The rows of a group lie close to one hidden flat surface of 12 dimensions, which passes through zero. Surfaces can cross.
In the rows, zero is written as 128.
Some rows, each with its group after it:
[103 117 176 129 112 146 149 104  54 107 128 169 134 144 101  77]	N
[111 157  91 112 142 132 148 115 147 106  95 135  75 102 123 146]	N
[123 167 132 166 137 123 172  76  68  98 139 152 113 166 143 143]	C
[140 129 173 131  96 171 151 100 100 117 170 116 145  93  62  70]	Z
[ 96 142 118 130 209 114 154 166 115 123  99 115  75 178 122 156]	H
[142 128 122 128 139  98 113 110 155 155 111  95 154 112 134  53]	M
[ 71  39  80 123 109 126 139 121 144 141 153 137 112 115 142 142]	L
[108 114  92 111 123 110 162 138  99 143 133 137 119 149 159 155]	M
[114 119 162 180 142  97 153 128 159 169 130 130 108 157 163 167]	H
[ 91 122 157 143 155 164 144 140 148  87 151 141  74 131  60 105]	H
[154 135 160 169 145 145 146 117 156 147 109 129  90 121 175 129]	K
[127  96  83 163 131 152  86 177 173 120 159 169 162 146 160 167]	C
[151  93 115 131 158 117 134 180 126 177 135 115 146 154 173  84]	N
[126 122 154 126  98 150 104  99 143 115 114 139 121  95 113 121]	C
[ 85 127 101 121 105  93 120 150 120 114 173 151 172 170 118 130]	K
[144  97 117  47 104  83 100 141 151 128 115 146  97  78  81 116]	Z
[153 125 167 124 113 122 150 128 160 104 142 128 132 160 199 154]	L
[125  87  58 114 163 139 154 190 110 164 133  97 171 136 157 126]	E
[163 195  55 107 118 159 130 129  94 111 152  85 117 148 111 112]	Z
[116 103 123 164  85 139 166  98 133 158 137 121  94 167 201 169]	E
[113 116 133 141 168 102 187 124 121 171  85 120  75 131 158 123]	H
[ 79 134 118 141 142 128 137 118 131  80 139 127 151 168 157 102]	L
[142 153 114 112 146 110 173 152 103 130 154 110 132 161 147  92]	H
[ 75  96 151 111 130  95 153  80  98 120  61 152 103 130 154 159]	K
[ 94  93 128 167  95 163 131  77 148 113 147 147 148  94 152  84]	E
[ 93 114  96 132  99 153 152 125 119 114 160 138 148 138 137  87]	K
[105 139 157 113 153  94 186  82  94 116 141  85  62 152 101 132]	C
[ 93  79 120 143 104 109 146 104 132 142 136 141 131 132 174 150]	L
[146 127 167 133 135 125 152 218 150 148 153 189 131 121 140 132]	M
[112 132 172 127 116 119 147 132 112 116  97 200 134 124 133 108]	L
[154 197  89 125 145 104 110  90  87 114 128  92 170 121 144 126]	E
[145 160 131 157 108 117 149 145 137 132 148 131 141 214  79  58]	M
[148 173 160 106 142  75 166 117  80 139  72 156  98 151 161 134]	H
[173 122 111 166 146 128 175 108  81 146 141 156 185 111 164  88]	C
[105 116 151 123 112  65 146 124 146 125 175 117 129 176  82  88]	M
[151 136 112  93 145  96 145 125 132 142  76 109 138 106 134 154]	Z
[173 137  95 146 182 139  96 102  89 153 125  79 150  69 104 139]	K
[125  99 167 152  99 140 116 154 152 146 125 192 163  97 119 124]	H
[123 164 189 130  94 108 107 112 133 101 140 154 117 151  72 139]	E
[ 93 126 169 145 137  96 122  90  96 137  87 121 176 141 143 170]	C
[139 151 132 141 120  91 135 100 183 134 107 121 168 105 154 111]	Z
[128 131 122 158 116 162 110  88 161 123  85 117 129 122 195 113]	K
[110 141 179 142 185 123  95  87 126 107  67 104 122 118 103 152]	M
[119  71 141 103 133 194 132 126  77 119 127 113 131  87  68 133]	Z
[110 100 122  91 109  94 141 114  93 130 154 100 144 145 105 171]	N
[166 153 139  77 177  56 129 168 120 163  99  98 124 130 106 102]	N
[ 99  77 114 120 114 154 109 169 180 154 141  89 129 132 150 165]	C
[ 84 148 117 120 105  81  94 132 119  98 131 199 191 127 113  86]	E
[104  73  92  72 130 103 171 109 158 119 113 102 123  76 105 118]	Z
[120 122 170 151 138  50 126 115 158 109 194 142 151 148 100 105]	C
[ 88  86 139 150 128 133 137 141 159 127 138 157 150 115 134  87]	C
[139 149 126 112 145 112  96 158 144 118 171  76 150 155  69 125]	E
[122 146  48 113 118 147  76 117 125  96 114 149 103 116 129 141]	K
[ 88 115 134 138 183 121 144 135 112 140 100 123 107 124  93 111]	L
[128 142  90 110 142 145 100 135 136  98  86 142  65 159 101 143]	M
[116 121 138 119 152 116 125 179 144 135  93 189 156 101 116  51]	N
[141 164  93  74 120 100  86 160 134 105 115 160 105 128  92 122]	Z
[ 99  74 153 154 153 151 102 127 124 124  72 137 172 148 113 179]	M
[126  88 100 142 184 179 131 137 142 140  98  74 121 122 156 154]	K
[178 174 100 135 150 160 176 164  91 158 112 121  97 149 165 119]	Z
[176 179  99 117 101  97 127 189 181 154 136 156 137 117 140 161]	N
[136 162 126  83 105  97 121 154 135 111 169 100 140 151  73  84]	K
[106 153  93 148 190 119 134 170 165 116 142 109  83 181 150  98]	N
[125  96 113 128 159 159 106 151 162 131  86 135 134  89 129 134]	N
[112 122 173 198 175 178 148 129 126 128 120 116 168 138 143 135]	E
[182 179 137 130 133 124 104  94 153 135 103  89 106 109 140  89]	K
[107 159 103 167 111 140 121 102 143 125 150  82 111 205 154 137]	E
[144 165 145 109 120  61 119  98 114 151  87 136 152 110 144  81]	K
[ 91 108 115 140 137 155 120  90  97  96 137 121 175 118  99 123]	C
[158 122 126 151 170 159 110 139 169 149 177  26 121 116  84 117]	L
[150 182 133 129 131 118  90 111  95 115 118 119 127 167 128 122]	N
[103 161 159 177 148  75 101  69 115 109 144 146 118 137 119 167]	K
[126 154  97 142 172 129 110 135 171 123 103 115 120 116 144  30]	M
[143 138 112  48  74  37 133 144  87 142 132 178 104 144 117 102]	N
[122  60 155  95 148 150 142 136 125 124 107 134 137  76 117  96]	H
[ 83 115  89 120 108 116  61  89 207  91 146  95  96 128 106  65]	E
[128 139  76  94 103  56 121  86 101 151 154  71 121 156 158 130]	Z
[116  86 174 135  92 139 149  69 127 117 130 145  61 112 129 197]	L
[137 116  64 100  90 139 141 109  97 134 124 116 109 146 133 139]	M
[175 144 129 141 133 115 178 102 122 166 157  74 121 117 169 104]	E
[140 100 132 153 166 113  81 152 209 133 152 100 132 118 158 174]	E
[ 99 126 125 107 169 115 163 133  72 134  91 123 145 124 107  72]	Z
[ 92 116 106 111 151  91 174 151 166 111 176 100 106 161 107 122]	Z
[128 114 134 143  87 161 171 163  82 146 154 176 186 138 128 125]	M
[111 154 132 170 135 136 118  68  82 141 109  93 194 116 124  96]	L
[ 87 112 140 145 164 141 109  59 137  92 100  85 116 113 121 132]	H
[129 100 152  82 113 129 123 101 134  94 127 119 112 104 101 139]	L
[161 129 118  75  66 104 115 133 136 116 170 149 100 121 113 140]	H
[132 179 140 117 164 142  83 126 120  78  79 143 122 124  94 105]	H
[127  84  97  68 146 122 136 138  99 164  90  80 154  87 113 109]	C
[161 117 161 143 137 125 109 131 190 146 156  81 154  98 127  80]	L
[183 104 101 125 114 125 141 162 181 175 135 124  83 133 157 100]	M
[108 151 123 105 107 107 149 136  77 153  78 143 136 170 118  94]	E
[104 180 123 100 105  73 114  73 138  80 163 106  88 140  73 115]	N
[136 152  87 128  90 122 122 104 116 148  93 164 122 111 163 110]	H
[169 150 112  81 127  99 125 132 114 118 122 120 117 137 164 123]	H
[ 94 136  99 110  74 102 105 143 142  95 170 187 116 152 111 125]	L
[176 147 135 140 151 124 134 106  80 107 133 156 152 120 106 142]	C
[106 121  93 137 216 151 148 115  63 130  86  79 142 120 117 138]	K
[165 180 138 128 107 146 176 127  58 160  87 147 139 131 159 118]	C
[107  62 149 141 148 127 107  94 113 138 136  74 149 147 144 140]	N
[137 130 112 179 134 137  91  85 184 137 142  68 152 125 177 116]	M
[118 128 131 113 132 163 104 105 124  60 131  94 119 165 130 220]	L
[136 147 120 122 131 101 216 133 126 145 155 102 106 146 143 106]	Z

New rows. What belongs after each?
[166 153 140 158 121 142 102 126 129 160 144  96 160 109  96 130]	L
[141 130 105 131 161 122 147 162 155 151  82 136 158 115 166 118]	Z
[125 162 119 159 160  71 104 138 146 166 133 106 113 161 129 150]	L
[112 167 124 139 122  88  82 110  67 164 100 146 169 113  54 141]	L
[120 156 136 122 100 140 125 101  99 117  78 168 123 124 121  96]	E
[178 177 151 174  97 152  63 103 150 137 113 159 101 124 180 116]	Z
[136 121  68  69  80 116 178  78 117 126 123 108 127  76 124 102]	Z
[176  74 143 139 122 132 110 155 174 147 134 178 134  86 147 147]	C
[145 127 120 107 134 132  79 132  72 138 103 112 211 119 107  69]	N
[124 150  96 119 118 138 188  91 106 111 140  96 104 139 128 143]	Z
[116 127 118 150  95 153 191 123 119 130 167 153 103 140 152 131]	N
[104 114 152 138 186 117 158 129 132 105 133 132 102 118 131 137]	E
[128 162 105 132 240  98 140 130 124  82 122 145 108  91 161 135]	E
[ 76 115  94 107 153  74 152 161 102 132 152 126 124 185 131 129]	Z
[198 128 147 101 136 111 123 145 130 145 141 124 124  79 129 177]	E
[124  93 139 157 122 162 152 141 164 113 152 132 148 150 205 146]	L
[113 113 167 115  98 121 137  90 143 110 107 161  79 110 128 116]	K
[157 119  65 122 136 160 139 164  92 184 100 106 164 104 137 125]	H
[116 128 138 119 101 101  90 103 154  99 172 126  71 147 107 142]	Z
[ 87 110 145 120 159 104 162 136  90 147 131 143 173  74 180 130]	M
[130 190 130 136  97 113 132  86 172  86  92 183  98 108 139  93]	Z
[113 109 152 135 136  62 123 137 180 163  70 169 146 101 176 193]	N
[112 104 123 131 108 168 101 161 157  82 137 172 157 146 151 161]	L
[108 146 113 155 132 123 144 143 149 155 114 155  79 125 102  98]	H
[ 89 126  80 153 115 194 141 136 118 138 117  85 127 194 129  89]	E
[102 135  71  89 140  70 171 149 151 146 117 121 133  97 121 131]	N
[ 92 111 104 130 141 143 111 138 164 119 126 140  78 110  67 118]	H
[121  50 122 130 113 125 169 118 119 165 150 142 114  93 156 157]	K
[101 145 177 149 130 124 117  46 138 107  61 137  78 120 135 105]	E
[ 89 115 146 100 136 161  77  88 144  34 100 134 131 121 103 144]	L
[103 119 123 116 103 115 127  89  86 106 130 158 161 105 124 144]	E
[138 143 201 149 124 154 102 117 146 125 125  80 112 169  71 168]	E
[106 169 131  95  95 123  91 132  91 115 110 107 149 187  38 106]	E
[125 146 124 138  87 139 160 105  60 158 154 154  78 109  54 140]	L
[140  91 127  89  78 104  86 103 113 144 114 157  90 108 142 173]	Z
[117 107 124 116 162 136 121 114 131 125  77  86 102 142 150 191]	K
[157 127 175 133 112 119  84 139 108 141 110 152 177 135 129 175]	N
[143 109 137  95 150  90  87 136 133  95 127 183 142  64 124 197]	E
[154 151  82 115 135 185  97 145  98 109 152  81 143 141  91 102]	N
[142 137 111 112 115 158  97 130 130 122 101 147 128  79  87  92]	H
[ 83 131 122 123 120 117 116 144 107 109 152 167 163 118 152 173]	M
[112 148 102 122  98 145 158 120 114 112 153 152  65 138 104 111]	H
[ 80  67 149 119 100 148 151  81 110 116 130 152 136  63  78  57]	L
[117 163 137 146 118 148 170 105 113 115 108 174  96 114 137  65]	N
[114 130 114 187 102 181 122 156 144 157 104 133 133 205 184 158]	E
[131 141 140 135 135 111 166 102 155 141 125  93 114  95 123 190]	N
[116 111 156 172  92 159 175 141 139 142 163 160 126 150 149 105]	E
[111 175 140 191 161 157 129 135 114 110 150 126 172 159 118 102]	K
[114 107 156 108 139 113 157 141  76 144 167 109 113 149  86 120]	Z
[152 159 125 116  89  81 129  71 110 134 177  81 166 116 124  98]	E
[147 119 130 102  98 102 171 109  81 159 169  87 119 134 103 164]	L
[121 140 107 116  98 171  84 113 127  57 161 135 142 130 111 117]	H
[167 100 142  76 143  77 113 157 159 161 113 131  89  95 119  45]	N
[145 130 157  99 115 135  96 113 137  97 139 131 112  90  65 137]	E
[ 94 136 133 142 122 101 141 122  85 107 183 126 181 172 120 195]	E
[142 120 189 128 176  82 172 165 129 156 151 105  98 170 121 109]	N
[155 131 132 108 155 176 165 144 109 121 101 111 128  93  86 116]	Z
[112 141 179 135 164  95 107 116 134 112  64 176 119 117 134 153]	E
[ 88  90  91 130 174 117 117 184 122 162  96 156 156 110 105  96]	L
[124 122 115 112 115 129  97 129 159 108 118 151 108 110 115 175]	N
[160 129 143 133 147 129 107 148 187 120  98 134  98 134 189 156]	L
[119 128 114 131 117 164  77 134 132 132  70 131 146 142 121 141]	E
[ 99 174 183 154 122  81 115 124 110 118 115 187 147 158 103 139]	L
[112  83 106 102 130 123  95 118 139 116 122 124  93 131 132 129]	N
[168  99 156 144 114 122  95  75 176 148 121 119  82  67 147 158]	K
[ 79 111  76  99 118 162 185 130  40 118 117 167 112 120  87  96]	L
[ 96 105 163 143  67 123 143  62 115  96 141 149 177 142 180 152]	L
[137 101  99 100 135 156  92 124 138 128 110 117 119  55 166 181]	M
[107 125 126 136 121 109  97 108 100 134 169 132  42 173 154  91]	Z
[105  96 127 132 153 133 125  81 161 100 144  91  88 107 111 105]	C
[168 158  95  97 110 147  85 138  99 106 128 118 165 133 126 162]	H
[ 77 129 126 130 207  55 166 168 185 118 109 116 140 163 127 126]	Z
[137 119 146 117  91 183 106 141 148  76 129 185 119 114 123 149]	L
[146 122 184 151 145  66 113 127 159 180 124 123 107 132 172  88]	Z
[109 139  33 110 110 104  85 126 141  90 137 163  98 159 160 156]	C
[155 129 109 139 158 124 186 133  99 171 128  97 156 119 161  66]	C
[ 96  96 151 146 115  83 198  98 101 165 116 148 137 150 174 106]	M
[109 137 107 128 121 172  99 119 120 106  75 176  81 107  85 165]	H
[148 118  99 123 129 123  32 155 121 119 170  97 158 198 137 102]	N
[103 105 179  93 118 134 192 177 141 124 128 114 138 166 108  78]	K
[126 133 121 162  90 185 159 152 110 157 173  85 165 192 116 112]	E
[ 98  94 103 168 117 118  80 114 157 133 124 142 166 153 205 154]	N
[ 99  92  92 123  64 105 117 103 129 144 149 148 165 118 140 142]	H
[112 114 129 158 118 140 133 151 128 115 180 151  82 209 167 132]	N
[121 123 124 118 144 181 128 102 124  87 120 106  70 109  86 182]	N
[147 144 135 142  94 157  64 101 119 134  78 151 165  84 103 168]	H
[119 115 112 106 116 112 143 132 132 134 209  89 133  95 150 147]	M
[156 157  79 113  91 121 122 140  80 169 106 139 149 131 126 179]	H
[119 126 119 122 130 140  85  61 146 107  77 102  86  99 132 129]	E
[108 107 130 163 147 131 122 143 149 139 149 115 197 134 154  95]	H
[127 136 166 146 104  87 123 158 139 132 138 189 181 149 164 116]	H
[161 187 111 102 103 118 186  91 119 117  69 139 165  84 123 130]	Z
[114 159 123 153 148  92 115 110 132 124 146  73 198 174 161 120]	L
